The same things were measured in two ways. Each way mixes the same 11 hidden numbers, adds some noise and spreads widely along 7 directions of its own, which tell nothing about the thing.
Some things both ways: the first way, then the second way.
[  1  16 -10   4  -2   5  23   9  -6   4  -4  -4   7 -22  -3  -2   0   0
   6  -1   1   7 -10  -2  18]
[  1  -7  -8  -2   5   1  17  -5  10  18   9   8   9   6  11 -12   1  -5
  -1  -2   5]

[ -9   0  -9 -16   9  10   9 -18   0  -5  -5  -1  -4   1  16   2   4   6
  10   4   0  34 -13   5  16]
[-3 -1 -1  6 -5 11  2 -2  1 14 -3 11 11 -8 -1  2  6 -2 -5  4  4]

[  3   0   4  33   3   8  -3   2  -7  -1   7  -4  -6   1 -21 -17   5 -12
 -10 -12   7 -30  11   1  -4]
[ -2   4  -6   5  -2  -3   8  -6  -3 -14  -8  -4   1  -9   4  10 -10 -13
  -2  -4 -11]

[ -3   1  -4  21   2  -8   7   7  -8   3   5   0  -5  -3   2   3   2  -3
   4   5   4 -11  10   5   2]
[ 5 -8  5  0 -6 10  2 -7 17 -1 -5 12  9 -1 15  7  0 -6 -1  8 -9]

[  9 -12  10  10  15   9 -37   9   8 -12   3   7   6  16   8 -14  10   7
   2   2  16 -21  18   4   0]
[-15  -1  -6  -2 -11  12   3   8  15 -10  -7  10  -3 -15  -6   3   1  21
   4 -19  -6]

[ -5 -13   0  14  13   7 -26   2   2 -20   2  -2 -10  12   8   7   4  11
  -8   5  -4   9   5  16   8]
[  0  -7   9  11   1   0   5 -30   2   9   5   5   4  16   3  -7   5  -1
 -11  29  -3]

[ -9   6  -6   6   0  17  -7  -4  10  -6  -3   9  11   1 -14  -1  -3   2
  -5  -7  -5   4   2  -4   8]
[ -7   3   5  -6   9   5  -7   8 -13  10   5  -2  -1   8  -6   9  14  12
 -13   1  14]

[-13   3  -5  16  12   7 -12  10   6  -6  -5  -6   4  10  -7   5  -1  11
 -21  10   9  -9   7   0  11]
[  9   5   7  15  -8  -4   5   1  -1  -3   1 -12   8   3  -7  16  -2 -22
  -2   7 -13]

[ -3   2   0  14   3   4   7  -1   3  -6  -1  -1  -4   2  -5   4   1   4
 -13  -2  -5   3   8   1  -1]
[ -2   1   5  18  -7 -14   2   2 -14   8  -3  -5   8 -25  -9   5   0 -16
  -2   0   4]

[-11   3  -5  20 -19   9   9   1 -12  -7 -16  -4   2  -3 -12  10 -15  16
 -21  14  -7  13 -22  -5   5]
[-12   6  -3   8  12  -2   6  16 -19   9   3   5   0   4 -19   5  -3  11
  -4 -15  14]

[-4  9 -2 -3 12  5  1 -3  0 -2  1  2  9 -3  6  3  3  0  6 -3  4 11  5  3
 12]
[  4   7   3  -1 -15   5  -9   1  22 -11  -5  -6  11  -4   4   5  -3   2
   6  -5 -24]

[ -7  -5 -14  12  -3  10  -3  10  -2 -11  -4 -10  -7   6  -3  -3  -3   3
  -6   1  -7  -9   2   0  11]
[-13   7   1   4  -8  -3   0  14   3  18   8   1  14  -6 -10   0  14   3
   1 -17   6]

[ -5  -3  -4  16   2   0  -5  -2   1  -8  -2  -2 -13  13   0  -1   2   4
  -8   8   2  -8   7   3  -2]
[ -6  -2  -1  -7  -7  11 -17  18  12 -15  -8  12   1  -8  -9   5   0  10
   3  -4  11]

[ -7  -2   8  23  10  -9 -17   9  -2  -6   2   6  -7   5  11   2   4   8
 -13  17   8   2  10  16   3]
[ 11  -5  -5  -3  -1 -11 -15   5   3 -11   2  -4  -5  -4  -3 -10  -5  -8
   2  -1  -9]

[ -3  19  -2   6   4   3  -4  13   2  -3  -4  -2  11 -16  -1   1   1   6
  -3   5   5  10   6   6  17]
[ -7   0   2  -2  20   4   1 -10 -15  18  10  12  -3   2   9  -4   8  12
 -20  19  28]

[  4  15  -6  -1   6   0  -6   4   3   3   7   0   3   6  -2 -11  -4  -7
   9  -9  18 -20   0  -3   7]
[ -2  -5  -5   0  16  -3   5   4 -16   9  11   9  -4   6   4 -10   1  -4
 -10  10   2]

[ -4  -7   6  25  13  -3 -14   0   4  -9   1   1  -5   9   3  -1   4  10
  -6  -2  -6  -7  18   4   1]
[ -2 -12   9   3  -5  -8   8 -24   0  -9  -5  -3   1  -3  15  -4  -4 -10
   0  23  -7]

[ -1  10  -1  15   0  -1  -5   9   6   2  -2  -2   6   7 -12  -6 -14  10
  -9 -10   7 -25  -4  -8   5]
[ 10  -2  -1  -2  -5  -5  -4  -2   1   4   4  -9   9  12   0 -10   0 -15
   4   6 -20]

[ -1 -12   0   8  -5   2 -11   4   5   3   5   3   0  20  -9 -10 -13   1
 -10 -18   3 -28   6  -5  -9]
[  2   2   2  -3  -1  14  -2  -6  20  -3   5   3   2  11   8  -5   0  14
   0  10 -12]

[ -1  -4  -2  11   0   5  -2   9  -5  -1 -12  -5   4  -4  10  -1  -6  18
 -10   6  -5  11   0   1  11]
[ -3  -3   6  10  -9   6   2 -21 -10  16  -6   1   6  -2  -6   1   9  -8
  -5  13  10]

[-5  1 -2  4 -5 -8  4  3  8  2  3  6 -3  3  1  1 -3  3 -2 -1  2 -3  6  2
 -3]
[ -8  -1   2  -1   4   4   5  14  11  -1   1  10   6 -21  13   6  -4  15
  -5  -5   4]

[ -2  -6   7  12   2   4  -6 -11   0   2  -1   8  -3  10  -1 -12  -1   2
  -6  -3   6  -3   1  -1  -7]
[  2   0 -19 -15  -2  -5 -21  17  -4 -11  -2   1 -12  -8 -13 -16  -1   0
   9 -20   6]

[-10   5  -2  11   2   7  16  -7 -10   4  -3   1   3  -9   1   2  -1  -4
  -6  -1  -6  18   3  -1   4]
[ -3  -3  -9  -2   9  -5   1  -4 -12   2   4   6  -8  -2   3  -9  -3  -7
  -2   1  23]

[ -6   1   3   2  10  14  -2  -9   2  -4   2   3  13   7  -4   0   0  -1
  -5 -10   5   2   4  -7   4]
[-3  2  5 14  7  9 19 -7 -8 20 14  6  3  0  9 -1  1  2 -9  9 -7]

[ 3 -1 -1  2 -5  3 11  4 -4  2 -5 -2  2 -5  5 -1 -2  6 -3  4  5  6  1 -2
  1]
[  5   7   2   0  -5   4  -6   2  13 -17  -5  -8  -7   6  -8  11  -7   9
   6  -6  -1]

[ -4 -11   3  -3  -4  11  16 -22  -3  -3 -10  -4  -3   6   1  -7   1   9
  -8  -3  -5  16  -6  -6  -2]
[ -3   7  -2   4  -5   6   9  -8  14  -5  -1   6  -2 -10   8  -8 -10  12
   9  -2  -1]

[ 0  7  1 21  4  2 -1  2 -5 -2 -1  2  3 -8 -3 -1  5  5  3  9  8 -4  3  2
  7]
[  4  -3  -5  -9   3  -1 -11   6  -9   8   0   6  -4   2  -6  -3  10  -4
  -2  -6   2]

[ -2  -8  -3   8  -2  -7   0   1   7   0  -4   0 -13  13   5  -5  -2  12
  -7   8   5 -10   1   1  -3]
[  5   2  -5  -7  -4 -22  -6  22   6 -23   1 -13 -10  -7 -11  -4  -7  -3
  13 -17  -8]

[ -2  -4   0  -6   4  11  -3   2   8  -2  -7  -6   3   6   1 -16   2   8
 -13  -4   6  -2   4  -1   8]
[  7  11   4  -2   8  -1   1  -6   5   3  19 -11 -14  13   3 -12   4  15
   0  12   4]

Other things, the second way, with their names:
<227>: [ -8  -8  -5 -16  -3   3  -6   5  -2   5 -12   6   3  -3  -5  -4  18  -1
   0  -1  16]
<372>: [ -7  -6  -9  -4  14   1  10   2   5   8   5  19  -6  -1   5 -14   0  14
  -2  -3   9]
<267>: [ 2  0  7  8  2  4  9 -8  2  2  0 -2  5 -3 11  6 -7  5 -3  6 -9]
<221>: [ -8  -6  15  15 -10  -2   5 -16 -11 -15  -9  -7   5   0  -1  22  -9 -15
  -4  12  -7]
<173>: [ 10   9   9   2  -1 -19   0  12   4  -4   5 -18   2   2   0   4  -4  -3
   9 -10 -33]
<378>: [-11  -5  -4   4  -4  17   9   1   4 -10 -11  16   3  -8   2  15  -7   0
  -3   0  12]
<402>: [  3  -5  -7   2  12 -23   2  -1 -20  19   8   8  -3  -3  -1 -18   6 -18
  -1  -4  -1]
<258>: [ -4   2  -7   3 -15   9   4  -2  19 -17 -15   5   0 -10  -4   5  -9   0
  12 -12  -4]
<280>: [ -1   7  -7   0  -5   0   2   4   5  -7  -9   5   4 -18   5   6  -9  -5
   4 -13   3]
<136>: [ 11  -3   6   0  -6  -8  -7 -18   4  13  12   1   8   6  14 -10   7 -20
  -3  12 -11]
<118>: [-10  -6  10   7   5  -8  22  -9  -6  11   8   2  -1  -8  16  -2   4   5
  -3   1 -22]
<31>: [ 11  -4  10   3   4  -5  -4 -27   7  -6  10   1 -19  16   8 -12  -4   7
   2  16  -7]
<198>: [  7   3   7 -10  -9   2 -18   5   8 -22  -3 -16  -2  18  -5  12  -1  -3
   6   0  -9]
<41>: [ -6   1 -10  -9   3  -7  -4  12 -10 -21 -12  -6 -11  -4 -14   1  -8   4
   5 -10  14]
<220>: [ -3  -4  -4   2  -7   5   8 -11   7   4  -5   8   8  -8   9  -1  -1  -8
   0   2   2]
<126>: [  2   1  10  11  12 -11   9  -1 -10  -8   6 -15 -11  12  -9  11  -3   5
  -7   9  -9]
<47>: [  7 -13 -10   2  14  -3  18 -12   1  -3   2   6 -10   6  10 -12 -11  -8
  -3  15   9]
<208>: [  2   7  16   9   5  -1   9  -9   0   3  12  -6  -1  11  10  10  -1   6
  -6   8 -28]
<224>: [  0  -4   0  -8   9  -1   5  19   4 -12   1   1 -17  13  -8   2   0  15
   7 -10  -8]
<251>: [  8  -3  13   4   1  -1   3 -10  -4  -6   4 -13  -8  16   4  10  -4  -3
   1   9  -6]
<141>: [  1 -12   6  13  -5   7  21 -19  13  -4  -2   9   5  -3  20   1 -15  -6
   3  12 -21]
<22>: [  0  -8 -11  -3   6  -3   0 -15 -14   7  -4  14   0   4   7  -9  -2 -24
  -3   9  25]
<197>: [ -4   7  -4  -7  -2 -17 -10   5 -11  -1  -2  -9  -3  -9  -7  -4   6  -5
   4 -16   1]
<269>: [ 14 -11   7  -5   1  -7  -2 -14   7   3   3   2  -3  18   7  -6   5  -8
   0  11 -17]
<380>: [  3  -7   9   3  -7   8  13  -2  19  -3  -2  -5   8   2  10   0  -6  11
   6   6 -27]
<3>: [ -4  -5   1 -12   1  -7   7  11  13 -25  -5 -12  -8   7   3  -5 -14  15
  16  -4   1]
<390>: [ -3  -9  -9 -11  -6  11 -13  -1   3  -7 -10   9   1  -2  -1  -2   3  -1
  -3  -3   3]
<369>: [ -3  -5 -13  -2  -4   2   0   1  -2   4  -3  10   3  -9  -2 -18  -4  -8
   6  -1  11]
<26>: [-5  5 -7 -7  6 10  1  5  0  0 -6  5 -4 -5  2  2  0 10 -1 -2 23]
<90>: [ 12   7  -3  -8   5  -8 -20  15  -8  -5  -2  -7  -7   7 -15  -2   6  -7
   1   6   4]
<83>: [ -3  -2   0  -6  -7   0 -15   7  -1   5   0   6   2  -1 -10  -5  12  -3
   3  -1  14]

Some of these things the first way, each followed by its name:
[ -2   9  -6  10   0   4  20  -1  -8   5  -8  -4   1 -14   1  -3  -1   4
   0   1  -3  10  -3  -3  10]	<220>
[ 2 -4  6 23 -1  1 11 -3 -9 -8  8 -2 -7 -6 -7  0  6 -6 -3 -6 -6 -1  5  6
 -4]	<267>
[  1  -4  -9   6   2   1   5   0   4   6   3   6   3   2  -2  -2  -6   2
  12 -19  -7 -11   7  -4   2]	<227>
[-2  1 -3  6 12 -6 -1  3 -3 -3 10 -7 -7  5  5  3  5 -3  4  1 13 -7  7 12
  9]	<90>
[ -6 -16  -1  16   6   3 -18   0   6 -11   5  -2 -13  19   0  -8   3   4
  -6  -1   1 -16   8   4  -1]	<198>
[ -4 -27   1  13 -17  -2   2  -9  -9   2 -11   1 -17  12  11  -9  -7  15
 -15  11  -6   9  -3   2 -14]	<31>
[ -7   4   4  17   2  19 -16  -3   5  -9 -11   1   8   1 -18 -18   6   9
 -12   3   1  -5   3  -1  13]	<197>
[ -6 -11   5  18  -4  11  -2   1  -8   3 -11   1   4   7  -5  -9  -4   8
 -20   4   0  -4   3  -4  -2]	<258>
[  1   3  -6  13   9   7  -7  -1  -2 -13  -6  -7  -9   3   7  -8   6   5
   1   8   2   2   4   0   8]	<221>
[ 0 10  6  6  9  5 -7 13  2 -2 -6  2 19 -8  7 -3  6 10 -4 11 10  2  9 -2
 13]	<251>
[  5   2   0   9   6  -5  -5   9  -6   3   4   4   7  -1  11  -5   1  -2
  16  -5   5 -14  14   0   5]	<118>
[  4   3   1   6  -4   8   9   5  -4   3   0  -3   4  -7 -10 -16   1  -5
  -5 -11   3 -10   2  -1   5]	<26>
[ -1   7   5   4   9  -2 -11   7   6 -10   7   0  11   4  -3   6   5   6
   6   2  12 -14   9   4  10]	<173>
[ -2 -23  -2  10  -3  -8 -10 -10   4   5   7  13 -14  18  12   0 -12   7
   5 -10  -4  -3   0   2 -16]	<390>
[  1  -3   7  21  16   7  -9  -7   5 -12  13   9   6   4 -11  13  14  -4
   9  -7   1 -10  16   4  -2]	<269>
